All groups share one centre, and each spreads out both ways along 13 directions, with some noise.
(in the rows, 128 means zero)
Known rows, each followed by its group:
[155 100 169 132  40 166 107 147 122 142  85 143 114 108 123 132 116  90
  84] -> (1)
[135 110 107  93 166 134 102 150 170 125 144 131 138  84 125 173  88 157
 129] -> (1)
[172 114 129  84 134 138  99 178 153 199 157  96  63 162 117 104 161 112
 108] -> (2)
[131 141 149 102 173 114 110 111 153 117 121  97 155 158 133 111 147  82
 163] -> (2)
[142  82 165 101 103  98 134 122 112 164 150 104 119 138 130  96 109 143
 115] -> (3)
[104 129 126 112 119 158 114 120 158 113 131 170 169 144 122 141 135 149
 141] -> (3)
[ 95  71 113 159 135  79 151 159 153 148 189  84  88  97 146 124 140 148
 123] -> (1)
[134 171 155 146 122 107 154 174 124 124 107  79 117 121 160 143 104 147
 159] -> (0)
[101 221 110 149 151 169 185 120 162 153 148  63 131 133 122 116 198 204
 176] -> (2)
[126 124 144 109 134 113  92 139 149 117 134 145 184  83 160 123 118 175
 142] -> (3)
[ 92 144 139 155 111 190 143 172 102 155  94 166 114 141 166 139 130 163
 136] -> (0)
[141  85 145 145  95 143 117 123 176 116 117  79 102 112 114 148 167  97
 130] -> (2)
[ 87 156 183 144 134 111 136 104 103 108 125 120 159  71 158  97 138 158
 120] -> (2)
[162 138  95 112  87  65 102 143 188  98 147 125 157 145 136 129 145 178
 173] -> (0)
[124 166 132 169 159  88 115 140 124  98 149 152 134 168 143 123 109 126
 108] -> (0)
[ 95 165 100 124 103 120 149 135 137 122 141 144 108 174 147 110 151  86
 146] -> (2)
[124 146 100 135 184  81 132 122 156 111 125 110 137 129 109 174 104 122
 126] -> (0)
[123 159 122 152 140 129 135 135 125 123 122 120 106 131 127 133 127  88
 104] -> (0)
[141 129 108 163 111 120 125 146 145 162 118 127  90 145 103 123 198 193
 114] -> (3)
[125 116 140 190 142 100 162 145 138 158 129  90 137 145 113 130  99 173
 137] -> (3)
[142  87  91 114 176  34 136 106 108 187 111  93 127  76 119 112 115 115
 116] -> (0)
[108  95 105 171 107  91 151 171  91 182 140 153  63 125 138 108 161 173
  91] -> (3)
[ 94 161 106 142  88 130 122 179 202 108 165 139 124  91 145 133 142 135
 123] -> (3)
[159 111 148 130 210 123 101  95 126 127 141  79 145 119 114 119 137 110
 122] -> (1)
[108 173  67 160 132  60 134 124 193  75 178 146 128 157  98 155 114 109
 103] -> (0)
[120 188 146 118  73 135 148 100 120 114  93 144 120 165 113 118 171 119
 125] -> (1)
[135 142 168 121  52 116 168 115 179 104  92  69 113 129  76 183 128  99
 114] -> (1)
[108 129 143 208 144 112 142 162 114 159 126 112 141  63 148 100 107 165
 105] -> (3)
[132 139  81 122  92  90  90 120 162 105 108 176 155  82 132 110 138  75
 117] -> (2)
[113 136 167 100 149  92 116 115 150 151 152 117 158 102 104  73  85  86
  93] -> (2)
[168 119  77 164 131 145 161 124 120  98 138  86  86 141 101 234 142 189
 121] -> (2)
[ 90 134 128  73  50 111 169  83 146 111  97 161 155 133 104 150 133 164
 153] -> (0)
[151 112 150  50 176 129  89 143  97 148 150 123 149 106 163 108 127 139
 145] -> (0)
[132 153  76  64 127 117 154  75 143 136 108 122 155 120  86 135 135  92
 152] -> (0)
[130 148 126 197 183 110 142 146 121 127 124  89 121 128 117 137 105  96
 116] -> (3)
[138  70 115 163 175 155  92  85 122 108 144 151 130 152 123 113 131 107
 123] -> (1)
[184 107 192 162 123 112  71 128 112  99 144 100 119 132 141  88 141  92
  93] -> (0)
[138 126  78 192 116  99 114 160 139 129 112 130  97  74 137 136 159 116
 105] -> (3)
[106 183  97  82  78 156 150 127 174 135 135 152 169 152 135 121 114 140
 173] -> (3)
[157 165 112  86 129 113  93  69  79  81  62 164 109  85 119 145 187  77
  86] -> (3)
[134 114 112 183 166 105 124 112 184  63 135  94 110  93 107 184  67 132
 126] -> (1)
[153 100 161  97 163 155 115 158 101 183 142 117 107 144 129 133 129 194
 115] -> (2)
[112 128 172 162 123 126 138 157 114 113 109 114 138 107 159 145  89 147
 137] -> (0)
[120 115 170 151  90 136 150 190 119 167 104 107  74 130 142 137  99 128
 106] -> (2)
[153 114 118 157 161 142 132 130 120 141 107 117 153 145 106 158  87 129
 134] -> (2)
[ 99 140  56 208 187 185  93 190 101 212 166 194 118  58 178  65 142 131
  70] -> (0)
[130 114  95 144 121 160  81 130 113 131  95 201 160  84 161 115 142 141
 129] -> (1)
[125 152 125 168 152  97 140 151  76 160 136 128  56 135 127  98 166 125
  75] -> (3)
[109 112 160 133 110 146 175 170 120 160 107  79  80 183 144 158 160 136
 154] -> (1)
[183 134 199 154 197 126 122  87 131 142 143  32 111 175  80  97 132 131
 112] -> (1)
[118 168  88 123 126  91 155 149 184 128 130 106 125 126 118 163 126 188
 159] -> (1)
[141 116 134 144 106 183 111 166 182 139 123 107 140 155 141 142 128 120
 165] -> (3)
[114 130 114 158 119  95 124 183 116 187 120 169 149 122 159  72  72 125
 124] -> (2)
[108 133 109 124 151 109 161 158 125 139 140  92  68  74 125 169 117 107
  93] -> (3)
[168  99 128  80  93 139 110 149 100 155  91 112 125 117 167 115 149 111
 176] -> (0)
[ 90 165 102  98 157 135 108 132 140 124 190 177 171  90 144  92 117 121
 109] -> (3)
[132 173 165 136 154  77 105 139  86  97 153 143 151 131 171  86  98 122
 116] -> (0)
[ 96  92 120  98 104  90  96 130 115 122 174 190 128 127 175  69 158  91
 112] -> (2)
[183 117 123 176 115 117  94 145 154 123 115 116  70 159 129 125 126 161
 124] -> (1)
[153 157 145 105 111 112  98  94 106 110 119 161 153 131 115  98 119  80
  87] -> (1)
[140 141 102 130 145 147 112 146 157 160 103 127 160 108 134 130 142 169
 160] -> (2)
[136 151  88 145 115  64 103 171 123 125 122 162  99 124 186 108 148 179
 143] -> (1)
[127 127  57 163  46  82 142 146 191 149 135 121 124  95 116 123 182 148
 134] -> (1)
[100 153 153  98 142 190 114  85 158 126  54 160 219 106 103 135 117 134
 163] -> (2)

New rows. What belongs after each?
[116 113 160 136 111 152  90 145 132 107 128 159 113 107 140 127 168 127
  96] -> (3)
[146 182 159 110 186 112 121  49 133  73 138 105 143 151  76 121 113 101
 105] -> (1)
[112 162 117 129 135  98 120 121 112 130 107 181 132 127 127 124 176 206
 118] -> (3)
[128 187 115 180 112 138 137 136 136 130 133 129 135 128 130  96 133 117
 114] -> (0)
[141 128  74 143 104 104 145 113 117 128 103 134 109 133 117 139 130  77
 120] -> (3)
[133 130 145 117 111  81 149 132 125 113 125  97 116 174 119 148 117  67
 126] -> (1)
[122 198 119 139  65 142 155 102 169 105 152 138 143 186  90 101 143 122
 134] -> (0)
[114 135 115 147 127 171 151 104 165 119 117 103 156  79 103 166 147 161
 140] -> (2)
[143 130 130 129 164 112 131 112 116 102 127 106 134 173 135 154 138 133
 155] -> (2)
[105 167  79 116 145  91 130 155 151 155 142 158 165  73 133 113  85 147
 124] -> (2)
[135 124 159 160 180 131 123 118 102 123 118 123 144 166 128 129  99  99
 122] -> (0)
[116  92 110  94 128 161 107 147 116 143 123 168 165  76 144 149 107  70
 110] -> (1)
[150 174 125 151 127 141 157 144 113 145 111  61 113  97 134 111 109  54
 138] -> (0)
[124 117 106 150 104 123 126 143 144 140 139 164 119 163 131 118 105 162
 133] -> (1)
[115 175  60 125 115  75  97 152 125 117 153 195 139 105 174  86 148 115
 119] -> (3)
[165  80 129 168 130 104  80 120 138 115 117 129  95 120 100 135 196 129
  85] -> (3)
[129 110 129 115 102  91 153 126 129 166 147 102 141 185 110 108 165  98
 137] -> (1)
[123 208 102 145 155 159 137 139 141 170 127 128 180 103 136  90 124 173
 154] -> (3)
[105 123 118 131 140 126 144 107  94 172 144 144 118  96 120  81 123  89
  75] -> (0)
[106 183 120  94 110 116 141 123 103 128 120 177 157 147 132 114 107 103
 118] -> (1)
[116 113 137 113 107 126 116 105 115 102  94 162 154 122 134 144 140 116
 129] -> (1)
[138 151 119 143 100 125 116 180 121 122  89 127  90 102 174 147 150 127
 135] -> (0)
[ 95 125 113 113 117 189 133 149 155 148 151 166 157 127 129 137 127 182
 144] -> (0)
[129 155 150  81 149  86 116 124 114 122 153 126 115 161 142 101 151 131
 125] -> (2)
[129 106 134 159 215 123 107 155 113 136 135 119 174 107 157 139  75 123
 143] -> (3)
[154 127  96 125 126 149  96 174 133 147 143 156  94 125 143 126  85  88
 101] -> (1)
[116 146 104 132 179 149  91 137 148 126 166 174 147 127 130 127 140 153
 102] -> (0)
[106 158  96  92  85  61 119 154  94 156 166 206 142 137 172  62 148 143
 113] -> (1)
[122 124 130  99  78  81 148 137 137 141 154 143 123 181 116 117 115 119
 118] -> (1)
[109  67 148  73 122 163 133 165 157 174 141 119 137 105 124 169 124 174
 134] -> (1)
[125 189  94  99 126 105 136 128 166 103 130 110 135  78 129 152 119 104
 130] -> (3)
[148 136  87 107 121 120 140 108 162 142 141  89 121 125  91 125 140  77
 131] -> (0)
[133 121 109 168 144 102 120 126 151 122 158 128 100 143 131 109 126 169
 128] -> (1)
[103  71 116 135 156  90 135 118 147 123 157 151 161 160 113 152  79 132
 127] -> (0)
[162 142 119 188 119 128 131 110 147 145 109  79 115  93  92 112 153 113
  98] -> (3)
[100 132  55 140 132  95 127 131 167 130 165 154 158 120 138  98 128  77
 143] -> (2)
[138 164 143 121 147 142 126  98 145 121 117  81 150  59  90 137 139  89
  95] -> (1)
[183 128 165  69 100  75  72 115 141  83 117 123 140 137 140 128 173 164
 145] -> (0)
[ 89 114 100 164 163 138 128 180 150 173 176 163 172 160 148 106 106 190
 155] -> (3)
[129 121  96  90 123  84 120  92 106 170 159 160 124 122 116  62 158 107
  92] -> (0)
[135 148  87 139 124 113 111 147 142 156 103 164 157 128 138 107 121 129
 149] -> (2)
[138 133 142 133  98 149 154 113 106 155  81 120 118 161 118 130 137 147
 142] -> (3)
[151 127  95  86  92 151 136 101 118 156  74 140 170 129 141 129 109 128
 176] -> (3)
[123  78  65 174 112  69 134 109 148 157 129 144 127 122 105 116 128 105
 102] -> (0)
[165 153 177 109  96 113  96 139 115 105  79 131  98 129 142 145 127 146
 110] -> (1)
[101 150  87 133 141 106 111 180 148 119 151 160 100  82 163 153 134 140
 102] -> (0)
[ 92 159 139 217 137 114  96 147 117 107 160 205  97 146 148  97 148 135
  32] -> (0)
[131 113 147  94  94 171 107 178 115 125 154 126 102  97 169 117 131  92
 128] -> (0)
[120 191 119  79  85 100 149 109 137 124 132 155 148 162 100 118 120 106
 111] -> (1)
[125 178 117  78 114 120 140 172 100 183 110 143 162 126 151 117 137 111
 135] -> (1)
[141 120  93 186  82 100 131 116 101 153  70 184 151 192 136 103 156 185
 162] -> (3)
[163 191 113  77  89 166  48 144  98 116  65 238 126 101 172 116 155 161
 110] -> (1)
[ 86 137 127 136 120  53 134 144 147  85 175 161 138 136 145 126 102 129
 112] -> (3)
[ 91 194  93 116 132 146 175 142 100 143 106 128 111  86 142 132 109  69
 127] -> (0)
[178 141 157 149 161 129  98 123 127 166  87  87 206  85 147  95 110 196
 170] -> (3)
[148 133 120  83 132  93  94 106 139 101 162 126 105  78 108 122 144  77
  71] -> (2)
[157 129  98  99 103 113 140 132 148 157 122  99 100 166 110 124 157 113
 150] -> (0)
[136  63  95 148 128 105 108 139 121 143 108 134 163 122 154 133 161  94
 155] -> (1)
